There are 3 ways to turn a row about zero (a turn may also mirror it). The second row of each pair is the first, turned, with some noise. The first 30 pairs use one turn. New pairs use 2 turns, one after the other, and a turn may come again.
Known pairs, each followed by its turns in order:
[  9 -47 -53  35 -13 -57 -15 -15   5]
[ 13 -46 -54  -2 -37   3 -28  44 -24]  zipo

[-45   8  14  34  47 -39 -39  28 -38]
[-53 -36 -48  30  26  11 -29  41 -22]  loro

[-16 -37   4  -9 -21 -25  27  35  38]
[-36 -19  34  11  -7 -36  30 -13  21]  loro

[ 38 -16   9 -35  36 -31 -39  48 -43]
[ 43  61 -41  12 -49  14  44  -2  -2]  zipo

[ 46 -22 -51  -2  -9  56  46  21  27]
[ 21  60  40 -27 -14  -1  71   7  20]  loro

[-30  56  13  50 -29  34   0  22  41]
[ 25  23 -40  45 -39 -33  -6  28  53]  loro

[ 49 -36  38  38   2  -6 -42 -30 -41]
[ 44 -19  -4  26 -46  -7  21 -68  28]  mil

[-43  27 -43 -51  33  35  38 -23 -27]
[ 16  47  20 -21  12  18  33  69 -47]  mil

[ -3 -24  -7 -17  15  49  54 -37  35]
[  0  46  -4 -14  33  21  31  42  52]  mil

[ 50 -26  13 -37  36   7 -54 -17 -47]
[ -7  -1 -32 -71  16  42 -12 -26 -52]  loro

[  2  57  23  42 -54 -21  -2 -50 -51]
[ 53 -12  -1  79 -41  25 -42  10 -20]  mil

[-17  12  54 -54  12 -53 -41  56 -38]
[  9  96   5  32 -72 -10   5   8   9]  zipo

[ 58  55  30  24  57 -38  16 -56 -36]
[ 82   6 -15  29  26  76  -8 -57 -30]  mil

[-52   2 -37  46   4 -22  37  29  24]
[-21 -48 -15  39  -3 -26 -38   9  51]  zipo

[-19  58  29 -16  20   3 -26 -27   1]
[ -9  30  39 -26 -23   5 -21 -49   6]  zipo

[-49  32  36 -55  12  30  12 -21  18]
[16 35 66 -1 46 -8 -8 46  3]  mil

[ 13 -31   7  35 -50  15  28 -42 -40]
[ 50 -16  25 -54  37 -27 -13  24  23]  loro

[ -4  -1  14 -30  10   9 -48 -24  12]
[-15  38   3 -46 -11  24 -10  -1 -12]  zipo

[ 34  -7  41 -25 -36 -35   7 -19 -55]
[ 38   6  31 -11 -60  31 -42 -25  11]  mil

[-52  -2 -11   5  -9 -27  51   0  25]
[ -9 -16  44  55  24 -20   6   1  28]  loro

[ 15  39  50 -42  22 -47 -38 -52 -16]
[ 29  49  33 -58 -60 -13  -5 -30 -30]  zipo

[-50   1 -54  19   2 -18 -57  20  51]
[-80  51   7  38 -25 -18 -43  14  10]  loro

[ 27 -15  26  45  -3   5 -38   8  38]
[ 38   5   0   0  24  42 -41  26  -3]  zipo

[ 42 -58 -40  33  -7  -5   9 -48  33]
[ 21 -62 -41 -44  26  12  -6  44 -28]  zipo

[-22 -34   3  48  48  57  13 -53  31]
[ 16  58 -27  10  84 -14   2 -14  36]  loro

[-12  -2  24  39  30 -40 -21 -48 -44]
[ 87  -5 -21  15  -2 -16 -12 -32 -18]  mil

[ 23  21 -52 -17 -27   3  58  36  21]
[-62   9 -26 -15  -7  54 -11  40  -8]  mil

[-34  22 -39 -55  18 -50 -37  -2 -13]
[-36  31 -45 -17 -69 -24  -9 -30  -3]  zipo

[ 13  11 -16 -10 -55 -54  -9  11  56]
[-20  -1  44  18 -64 -52 -14 -13 -13]  loro

[ 46 -39 -53  55  26 -43  -4   5  -6]
[ -4 -15 -92 -13 -14   7  17 -46 -12]  mil

New pairs, each followed by its turns in order:
[-26  15 -41 -21  47  25  43  44 -56]
[-16 -51  18 -11  41  20  57  53  38]  loro mil

[ 19 -42 -49 -49  13  39   3 -10  36]
[ 37  32  52  28  38  29 -16  34   1]  loro mil

[ 16  42 -51   7   8 -16 -23 -26 -35]
[ 27  48 -17  20 -64  -8   9  16  14]  zipo mil

[-54  57 -44  15 -36  57  46 -27  32]
[ 16  -3 -17  97  -1  29 -18 -14  78]  mil zipo

[ 45  44  20  31  -3 -21 -33 -10  35]
[ 13 -22 -17  35 -44   3  -1 -19 -63]  loro zipo

[ 33  43 -30  29   2  15  40  -4  28]
[ -7 -24 -16  13  22  -5  62  40  -8]  mil mil

[  4  20  40 -43  23 -32  15 -20 -47]
[ 51 -52  29   7 -25 -20  -8 -16  -9]  zipo loro

[-52 -44   3 -58  -6 -57 -48   7 -45]
[-67 -22 -20 -27  47  12 -39 -42  58]  loro loro

[  5  -4 -32 -41  36 -11 -15 -13  59]
[-15 -33  65 -13 -26   1  -7 -32  -2]  loro zipo

[ 49  44   6  -8 -24 -15  48  15  59]
[-28  53 -54  16  13  25 -24  -2  57]  mil loro

[ 54  23  -8  52  -5  47   6  27 -54]
[ 31  14  27 -37  42 -30  40  19  62]  mil loro

[ 19  19  29  36 -48  -2  -2 -47 -50]
[-40  17   6 -29 -31   7  15 -76  -4]  loro mil

[ 21 -23  40 -29  30 -59   8  17  48]
[-60   3   7   0   5  29 -35 -45 -54]  zipo mil

[ 50 -48 -57 -45 -35  13 -10 -21 -20]
[-23  17  32  51 -14  24 -46  74 -14]  mil mil

[-41   8 -12  14   6  30 -11  -1   0]
[-14   9 -14   8  24  -8 -12 -18  46]  zipo loro

[ 44  38  27  52 -26  30  23 -29 -25]
[-20 -25 -28  48   0  10  48   6  63]  mil mil

[ 29 -17 -39 -58  55 -40 -25 -16  24]
[-35   1 -57  -5  -8 -49   6 -45 -53]  zipo zipo

[ 16  49  10 -17  19 -42  18  33 -53]
[ -5  -6   4 -64  28  -3  40  51  34]  loro loro

[-31  -3 -20  41 -38  51  54  23  16]
[ 42  16 -10  16  46 -41 -58   3  31]  loro zipo

[ 46  36 -11  -5 -33 -43  53  59  -3]
[ 26   6   8   7  22 -40 -21  58 -81]  zipo loro

[  9 -55  54   4  52 -36  56  59  49]
[ -64   47   14   -2   15   38   13 -100  -20]  mil loro

[  5  50  35 -20  17  33  28 -22 -23]
[ 48 -34  -7  21  29  -7  -6 -49 -12]  zipo loro

[ 15  26  15  41 -23 -34  -3 -51   0]
[ 16  54 -17 -23  -4 -27 -28  35 -20]  mil loro

[15 31 23 13 -9 47 33  0 33]
[ -4   3 -48  12  43   3   0 -34 -43]  zipo loro

[-48 -33 -34  23 -44  45   5  -8  14]
[-65  -3 -22  10  40   7  12  11  48]  zipo loro

[ 35  48 -56 -31 -49  27 -18 -57 -16]
[ 90  41   4 -19 -50 -10  21  22 -28]  zipo mil

[-38 -59 -34  23  33  47 -50 -10  -3]
[ 10 -37  74  50  11 -19  33   8 -37]  mil loro

[-29 -11 -50   7 -10 -36  48 -30  36]
[-16  10 -57   3 -48  -8  -8  59  -5]  zipo zipo

[-31 -19 -48  -2  21   5   6 -46 -27]
[-24 -12  58 -15  15  -5   3 -22  51]  zipo loro

[ 23  21 -14 -26 -44 -34  43  -9   0]
[ 45  18  36   7  14   5  17  38 -33]  loro zipo

[-29  -7 -53 -33 -12 -51  47  31  15]
[-53  -2  59  33   0 -37 -31  44 -24]  zipo loro

[  3 -18  54 -22 -30 -50 -49 -26  29]
[ 34  47 -13  -4 -49 -53 -29 -22 -18]  loro mil

[ -9 -11  22  21  23  30  32 -21  35]
[-34   2 -20   7   7  -5  28 -51 -13]  zipo loro

[  0  59  24  50 -59  42  34 -22 -22]
[ 12 -41 -69 -30  76 -32 -12 -21  -7]  zipo loro

[-14   7 -20 -31  20 -59 -43 -51  20]
[ 64  -5  22  45 -26 -45  17 -25 -20]  loro mil

[-16 -20 -13  16  48 -27 -42  39  22]
[ 42  46 -31 -47  -9  -9 -14  -1 -25]  mil mil

